The rows are grouped in 4 ways, from coarse to fine. Each group lies inside one group of the grouping before and may be the whole of it. The rows also spread widely along 13 directions, which tell nothing about the answers.
(in the rows, 128 means zero)
Known rows, each followed by its group in each grouping:
[148 117 183  94 145 148 132 155  92 134 134 132 133 121 108 159 151 162
 132  97 102 117 150 129 149 108 140 157 144 146  89 114 112]	K20 K255 K190 K583
[114 115 121 108  98 137 153 120 111 145 116 137 149 140  97 127 145  98
  80 121 119 168 142 158  97 122  89 131 101 116 100 130 126]	K822 K439 K469 K905
[ 89 113  91 109 118 114  41 116  76 143 119 135 147 142 105 132 122 132
 161 103 121 138 173 118 133 104 146 147 140 129  96 108 132]	K20 K255 K732 K170
[134 132 121 140 102 113 116 129 130 116 127 143 135 148 127 151 138 103
 108 134  95 166 132 146 121 169  84 109 110 135 135 138 102]	K352 K309 K472 K383
[123 128 101 119 149 138 108 122 123 133 119 163 167 123 162 174 160 129
 115 138  86 121 144 125 152 162 154 148 140  99 118 109 105]	K352 K996 K931 K10
[139 143 170 184 126 106 120 137  76 141 143  93  95  59 132 149 131 117
 104 139 162 130 110 151  76 133 138 144  90 104  94 129 105]	K20 K255 K430 K126
[117 143 128 133 163 117  87 154  85  99 145 101  87 122 118 152 149 115
 140  96 134 149 143 133 100 104 130 154  71 138  64  96 109]	K822 K680 K60 K3
[112 137 184 119 105 134 164 156 134 128 132 109 114 151  50 125 114 119
 150  74 154 142 115 154 122 111 101 133 138 184 135 140 145]	K352 K550 K443 K111
[103 108  94 119 131 145 127 123 117 145 135 151 163 132 153 156 131 129
 123 129  95 123 115 121 155 164 157 135 145 106 121 134 111]	K20 K253 K584 K484
[ 77 120  70 141 123 163  56 137 144 107 162 106 121 170 117 145 148 123
 144 105  99 143 114  69 126 133 135 104 122 173 135 104 130]	K822 K439 K469 K274
[158 133 113 109  97 153 119 136 155 124 145 147 119 141  95 136 132  94
 101 190 101 121 131 133 110 161 169 110 102 121 140 181 142]	K352 K309 K472 K691
[146 131 128 151  79 123 101 115 120 171 119 117 127 103  92 151 101 100
 140 178 134 116 134 142 113 144 172 121 153 104 137 166 148]	K20 K253 K564 K796
[107 122 119 164  85 111 135 100 125 171  81 146 170 117 136 126 124  99
 105 132 140 143 141 152 107 144  91 121 148  83 141 127 134]	K20 K253 K584 K784
[126 121 125 142 126 154  58 142 109 145 123 141 176 136 121 200 164 125
 157 119  80 141 167 106 155 146 144 122 185 135  94 122 114]	K20 K253 K964 K371
[144 122  85  54 128 101 170 117 121 131 123  98  76 148 115 105  89 134
 138 116 123 126 134 128 129  91 114 155  84 132 129 122 135]	K352 K996 K862 K531
[124 131 169 144 112 122 158 114 101 174 101 133 167  84 106 167 130 132
 117 120 138 119 128 164 134 134 132 163 176 104 129 114 122]	K352 K550 K443 K35
[139 104 113  68 114 138 173 123 145 121 146 146  93 153 138  73 107 150
  84 149 115  92 109 123 129 129 141 126  83 120 162 141 135]	K20 K255 K430 K171
[117 123 145 143 111 132 146 120 125 134 144 136 105 101 129 107 112 139
  90 152 150  92  86 144 113 144 163 140 108 111 163 121 123]	K822 K680 K468 K702
[106 138  92 175 138 176  41 145 176 107 112 153 130 139 128  99 154  88
 140 166 160  97 160  74  87 127 183  84 110 106 134 138 170]	K822 K680 K468 K702
[138 118 181 159  99 129 123 123 114 147 127 122 123  89 111 138 109 160
 123 136 138 105 105 134 137 137 140 125 161 140 159 113 116]	K822 K439 K469 K905
[139 114  90  76 134 146 133 123 132 138 124 150 150 145 127 160 131 138
 133 136  73 118 143 114 165 139 153 147 145 117 126 130 121]	K352 K309 K472 K383
[112 137 137 159  95 128  45 113 114 156 106 140 145 112  96 138 141 123
 133 139 141 107 168 131 106 111 162 141 158 109 134 105 162]	K20 K253 K584 K784
[145 131 150 137 127 109 168 124 150 129 111 132 109 118 157 124 101 148
 132 127 131  84 107 140 150 146 132 133 137 105 178 115 125]	K20 K255 K430 K171
[120 127 117 118 113 122 198 113 143 168  78 127 146 120 108 109  92 111
 140 112 158 122 132 140 122 109 111 144 146  94 147 138 154]	K352 K309 K472 K383
[188 143 160 147 136 144 122 149 122 152  87 124 153 100 124 203 175  90
 132 149 101 142 194 137 110 123 122 132 141  87  66 138 127]	K20 K253 K584 K484
[126 107 136 129 158 135  64 141  76 135  87 168 187 125 151 157 171 139
 146  99 103 154 207 112 144 118 104 126 153 110  53 106  97]	K20 K255 K430 K126
[134 125 161 147 100 171 159 144 120 176 139  97 135  85  78 142 122 114
 127 143 156 128 105 110  97 124 159 122 149 141 114 175 136]	K352 K996 K931 K10
[124 104 109  93 176 115 205 139  94 129 113 113 111 113 179  98 109 144
 121  88 150 151 119 109 124 108  73 139  76 120  83 120  89]	K352 K996 K862 K531
[ 98 140 125 180  98 106 131 113 149 115 130 144 102 121 158  69 121 103
  63 153 173 112  93 152  70 160 115 107  67  91 181 128 138]	K20 K255 K430 K126
[156 120  85 100 147 150 154 156 176 112 118 108 102 164 138 122 103 110
 178 130 116 132 137  72 140 132 119  85 111 150 127 170 131]	K352 K996 K931 K10
[125 148 126 107 179 156 133 152 148 113  81 164 147 153 141 121 186  97
 113 103 137 120 200 129  99  88 122 153  95  78  77  99 166]	K20 K253 K564 K796
[133 151 143  86 130  99 158 135 137  94 133 118  70 166 115 113 133 132
 106  87 119 116 133 167 115  99  98 167  69 132 145  83 141]	K20 K255 K430 K171
[112 124  61 119  80  52  89  76  79 137 127 137 125 132 124 168  91  99
 112 152  87 160 122 201 141 180 127 152 106  94 137 117  97]	K822 K439 K469 K274
[138 122 133 133  91 108 101 115  89 150 123 126 135 113  99 168 122 116
 126 144 103 147 139 162 128 143 128 136 138 122 112 128 104]	K822 K680 K60 K3
[ 82 138 114 126 149  96  73 133  91 108 101 185 168 151 116 144 137  95
 147  96 136 155 170 179 138 154 129 147 122 110  87 119 120]	K352 K550 K443 K111
[126 121  99 128  89  81 147  89 113 150 143  77  79 112 151 131  91 152
 105 130 112 109  83 132 126 132 109 153 110 121 186  90 112]	K20 K255 K190 K583
[124 136 158 118 135 169 133 157 144 117 146 109  94 134  98  99 149 139
 115 109 154 114 127  93  92  89 132 129  98 167 127 120 150]	K352 K996 K931 K10

New rows, each followed by its group in each grouping:
[110 141 139 141 148 152 164 159 140 125 133 123 144 144 130 172 160  98
 126  87 116 144 118 136 123 144 116 135 126 126 102 127 123]	K20 K253 K964 K371
[111 126  87 112 103  91 162 111 129 137 100 107 115 166 135 117 114  98
 119  90 122 168 141 149 108 113  45 134  92 116 130 107 130]	K20 K253 K584 K484
[110 121  81 125 112  83 153 103  85 167 103 123 162 127 143 186 108  95
 139 106  98 169 131 172 148 159  97 154 144  86 101 126  97]	K20 K253 K964 K371
[114 141  84  96 138 101 153 104 109 159  99 102 121 113 104 149 112 104
 140 113 142 117 147 155 117  93 146 191 118  83 113 101 153]	K352 K550 K443 K111
[125 134 153 144 108  92  99 122 113 110 152 126  80 116 133 108  98 161
 121 130 146 108  97 140 128 149 132 131 107 159 175 107 110]	K352 K996 K931 K10
[118 130 148 171 129 133 102 121  96 177 103 142 180  74 129 194 134 126
 152 132 126 107 137 141 147 152 184 157 197  84 108 124 123]	K20 K253 K584 K784
[ 86 117 141 166 138 145  72 146  67 148 146 116 154  96 120 161 139 134
 153  97 139 140 121 105 125 136 159 134 154 141  79 129 104]	K20 K255 K190 K583
[118 135 131 136 140 130 141 135 117 140 100 140 135 107 115 110 121 105
 130 124 170 128 145 134  98 114 137 139 111  98 104 142 144]	K352 K309 K472 K383
[113 156  99 144 162  90 127 144 140  77 131 133 103 152 161 155 133  86
 130 109 123 149 116 160 124 175 103 130  69 118 123 118 106]	K352 K550 K443 K111
[134 133 185 162 109 109 138 137 107 144 103 121 129 107 114 132 119 128
 138 102 154 134 135 152 116 123  97 127 142 126 124 124 120]	K20 K255 K430 K171
[135 140 138 144 175 129 114 149 145 104  91 166 159 137 179 167 163 123
 145 105 103 112 164 127 157 155 125 130 141  95 116 101 113]	K20 K255 K190 K583
[132 108 128  88 115 130 142 128 109 129 149 110  76 132 121  76 109 158
 101 126 139 109 120 110 106  93 126 133  80 140 133 123 133]	K20 K255 K430 K171
[132 126 125 128 146 104 153 136 118 120 139 116 100 119 158 149  94 143
 155 113 118 108  94 135 159 157 145 139 122 121 138 128 101]	K20 K255 K430 K171
[ 91 135  64 144 174 169 102 159 145 109 129 129 148 158 161 156 175  74
 140 106 114 156 147  84 104 140 131 112  93 107  70 136 131]	K20 K253 K584 K484
[132 153 187 149  83  91  85 140 128 115  99 164 117 154  67 108 101  97
 155 123 163 131 164 195 117 138 122 114 134 138 146 149 160]	K20 K253 K564 K796
[115 132 108 133 123 125 119 131 157 111 120 135 125 164 145 129 134 119
 132 111 109 123 130 121 134 143 108 114 121 125 155 113 130]	K20 K255 K430 K171
[127 138 160 135 114 109 153 120 115 150 107 134 135 101  99 141 110 121
 128 126 153 111 125 171 127 135 142 155 146 109 139 129 136]	K352 K550 K443 K35
[ 96 146  75 190 132 133  80 121 160 117 111 136 175 148 188 186 189  89
 110 119  86 166 138 101 117 179  76 104 130 113 139  90  99]	K352 K996 K931 K10
[ 97 116  76  98 111 151  77 120 103 142 156 105 128 151 107 146 160 122
 107 119  90 142 145  98 104 101 138 149 107 137 102 107 134]	K20 K255 K732 K170
[139 106 137 135 101 140 140 107 115 161 151  89  89  77 136 101 115 172
  76 167 147  92  91  89 100 112 136 131 114 135 169 110 123]	K352 K550 K443 K111
[119  97 113 132 120 126  86 127 122 117 114 198 164 154 175 108 119 136
 121 150 106 132 144 123 161 187 120  83 139 118 137 149 101]	K20 K253 K564 K796
[109 139 153 157 118 103 123 146 105 121 151 109 101 114  91 143  81 115
 170 111 162 133  85 155 133 165 151 124 131 160 133 160 116]	K352 K550 K443 K35
[107 151 149 180 135  99 130 151 125 110 111 132 116 124 127 118 107  85
 154 101 178 139 119 163 102 153 119 113 101 112 116 151 128]	K20 K255 K430 K126
[110 106 121 148  91 133 159 123 133 126 148 135 114 124 134  87  99 115
  78 156 148 138  74 135 101 171 116  87  86 129 155 161 112]	K822 K439 K469 K905
[150 125 137 118  68 156 232 127 170 162 124 103 140 145  85 162 136  79
  85 142  90 156  99 161 107 147  84 116 128 123 145 165 126]	K822 K680 K60 K3
[116 144 149 138 115 132 170 113 117 158 142  76  95  85 113 126 143 143
  77 114 156 110  93 128  77  87 120 177 104 126 149  79 138]	K352 K996 K862 K531
[139 116 148 145  64 115  41  94 104 142 123 179 149 114 113 134 142 144
  75 192  96 109 153 162 126 160 150 122 146 113 164 107 115]	K822 K680 K60 K3
[149 143 209 185  99 140 100 140 125 146 107 136 129  85  84 137 136 123
 125 151 165 102 143 149 100 123 153 123 155 122 139 127 140]	K822 K680 K468 K702
[111 134 139 127  81  75 117 100  83 145 130 126 114 115  89 132 105 119
  98 129 140 141 119 196 110 140 115 162 111 125 144 113 121]	K352 K550 K443 K111
[127 132 125 114 129 113 108 136 103 122 121 118 106 139 116 123 134 117
 128 107 131 140 158 137 104 103 110 140  91 123  97 116 130]	K20 K255 K430 K171
[154  97 104  97 116  77 143 118  90 134 121 108  74 130 156  94  58 150
 149 133 132 137 127 123 141 125  92 114  93 133 126 141 101]	K20 K253 K564 K796
[110 132  87 187 116 136  96  99 139 146 127 121 131  83 163 142 136 113
  88 181 136  99 101 111  97 158 170 124 116  75 161 107 131]	K822 K439 K469 K905
[149 133 109  97 132 131 175 152 130 122 136  88 112 162 102 200 139  87
 150  95  72 175 130 144 136 132  91 140 105 144  84 136 100]	K822 K680 K468 K702
[ 80 152  99 137 152  64 106 126 118  92 110 154 107 145 130 109  83  96
 165  99 174 124 123 183 133 158 144 148  92 107 139 121 136]	K352 K550 K443 K111
[153 125 123 149 144  75  94 105 131 109  85 151 112 112 205 118 122 161
 116 147 125 101 156 124 145 147  87 120 116  99 171  70 101]	K352 K550 K443 K111
[192 116 147  62 134 105 210 142 107 126 122 102  99 153 147 171 145 138
  99  96  61 169 152 153 142 114  33 149  89 138  88 108  83]	K20 K253 K964 K371
[129 128 117 133  81  85 107 105 105 145 119 110 109 127 113 129 105 114
 119 135 125 137 136 156 107 128 106 134 112 118 144 122 126]	K20 K255 K732 K170
[117 125 146 104 118 128  84 134 114 119 134 165 141 151 104 142 130 142
 138 117 102 107 146 149 156 141 165 145 146 137 134 121 130]	K20 K255 K732 K170
[113 136 136 142 136 119 167 139 147 112 117 147 107 137 152  85 112 109
 108 122 168 117 111 149 105 143 116 120  85 104 144 137 140]	K20 K253 K564 K796
[153 134 141 126  90 125 116 113 104 156 138 107 108 100 103 148 145 123
  81 162 113 116 138 147  90 114 144 153 107 103 126 119 133]	K20 K255 K430 K171
[157  93 176  96 130 159 130 128 109 135 135 151  91  82 125  54 108 199
  84 171 165  57 127  99 119  91 185 130 108 124 143 118 141]	K822 K439 K469 K905
[126 116  91  88  56  59 153  82 104 152 119  78  70 150  85 104  62 128
 128 114 122 147 117 169 118  96  71 151  99 141 168 101 128]	K822 K680 K60 K3
[125 116 179 159 119 110 152 118  87 154  88 160 163  92 167 121 156 136
  65 114 142 149 149 162 102 132  60 138 120  89 105  96  98]	K20 K253 K584 K784
[115 129 134 129 124 205  52 160 133 122 143 157 153 143  89 120 203  97
  87 155 123 124 177  93  72 114 176 108 103 126  82 152 163]	K20 K255 K190 K583
[136  99 124  85 140 141 207 129 138 141 120 143 129 135 167 114 110 157
 113 115 108 106 109 118 160 136 118 136 128 113 139 130 114]	K20 K253 K584 K784
[137 126 112 155  94  69  75 105  84 136 113 133 125 105 120 166  85 107
 150 156 118 147 133 175 142 174 137 122 131 108 126 137  98]	K822 K439 K469 K905
[201 126  93  81 138  83 108 119 138 107  92 138  95 156 176 158 123 133
 140 154  60 121 193 132 161 134  97 129 101  98 128 103 112]	K20 K253 K584 K484
[138 122  87 119 115 104 137 111 112 160  73 126 138 118 132 115 113  84
 127 144 143 140 177 139  95 111 110 128 104  66  98 146 143]	K20 K255 K190 K583
[107 158 139 165  89 123  86 114 126 154 137 114 124 100  65 162 116 114
 142 140 143 100 110 151 113 134 192 162 160 123 167 121 160]	K352 K309 K472 K383
[155 111 157  54 162 153 135 159  94 120 145 177 130 136 113 143 129 154
 136 133  98  99 151 147 171 134 200 158 128 124  77 154 121]	K20 K253 K564 K796
[116 115 127 132 104 111 102 111 110 148 121 121 120 124 130 127 109 154
 138 114 124 116 130 120 138 121 121 138 147 134 150 100 127]	K20 K253 K584 K784
[126 122 118 118 105 107  81 110 112 131 107 132  98 135 127  81 128 137
 103 132 146 120 172 123  91  87 104 135  91 117 133  93 152]	K20 K253 K584 K784
[ 73 137 100 177 120  96  51  92  54 157 139 118 136  80 152 159 151 127
  89 128 139 133 124 147  91 131 148 181 113  84 108  66 113]	K20 K253 K564 K796
[179 113 120 110 120 147 152 143 166 117 121 125  83 129 125  94  92 120
 130 182 136 100 128 102 120 134 151  82  93 123 145 175 142]	K822 K439 K469 K905
[131 132 179 139  96 129 122 137 137 120 134 154 143 147 115 154 146 136
 108 116  93 122 121 159 146 166 114 123 151 147 161 120 113]	K20 K255 K190 K583
[187 116 147  77 126 180 157 159 148 127 153  91  91 139  96 149 157 138
 107 149  87 124 142  85 116 102 121 118 105 168 110 147 129]	K352 K550 K443 K111
[ 83 112  71 132 132 147 149 123 122 140 158  84 123 131 150 139 141 121
 102 107 118 154  85  85 107 134  98 128  99 142 123 113 106]	K352 K550 K443 K111
[110 140 142 114 147 105 140 155 162  63 120 149  77 183 136  55 107 138
 137  76 164 127 128 129 121 117  74 112  70 164 163 106 139]	K352 K309 K472 K691
[129 122 121 132 137 136 132 114 128 135  93 166 149 105 153 114 148 121
  79 156 138 109 153 140 108 130 138 135 108  68 122 107 135]	K822 K439 K469 K274
[141 129 129 137 158 179 121 180 177  93 132 152 124 156 140 118 139 102
 153 141 129 109 135  87 127 157 163  73 110 130 115 184 138]	K20 K255 K430 K171
[122 101 114  93 111 173 185 120 164 144 155 138 120 138 148  98 120 160
  80 151 108  78  81  98 139 141 160 128 125 121 182 134 140]	K20 K253 K584 K484
[119 121 133 112 119 113 121 116 102 124 141 164 134 123 136 133 129 151
  91 134 105 122 116 154 142 158 135 151 118 122 145 112 103]	K352 K309 K472 K383
[ 76 113 114  98 125 170  82 130 126 130 139 177 162 153  97 100 139 151
 125 114 126 104 136 104 142 122 179 140 151 142 141 119 151]	K352 K309 K472 K691
[178 120 127 114 123 141  97 149 125 131 117 162 148 134 124 182 135  99
 149 174  77 133 169 136 152 175 164 103 141 109  88 185 114]	K20 K253 K584 K784
[141 126 129 129 112 150 189 131 149 154 151  90  88  94 106 116  82 133
 130 154 153  90  69 105 115 132 177 131 123 129 167 167 144]	K352 K309 K472 K383
[149 127 105 150 159 147  94 151 154 120  79 160 175 139 158 167 145 104
 178 133 103 141 181  89 153 157 118  89 159 108 103 149 116]	K352 K309 K472 K383
[104 102  64 124 112 112  63 112 122 107  97 187 154 167 151  88 119  98
 114 152 121 159 170 129 122 161 101  79  92 105 119 141 118]	K822 K439 K469 K905
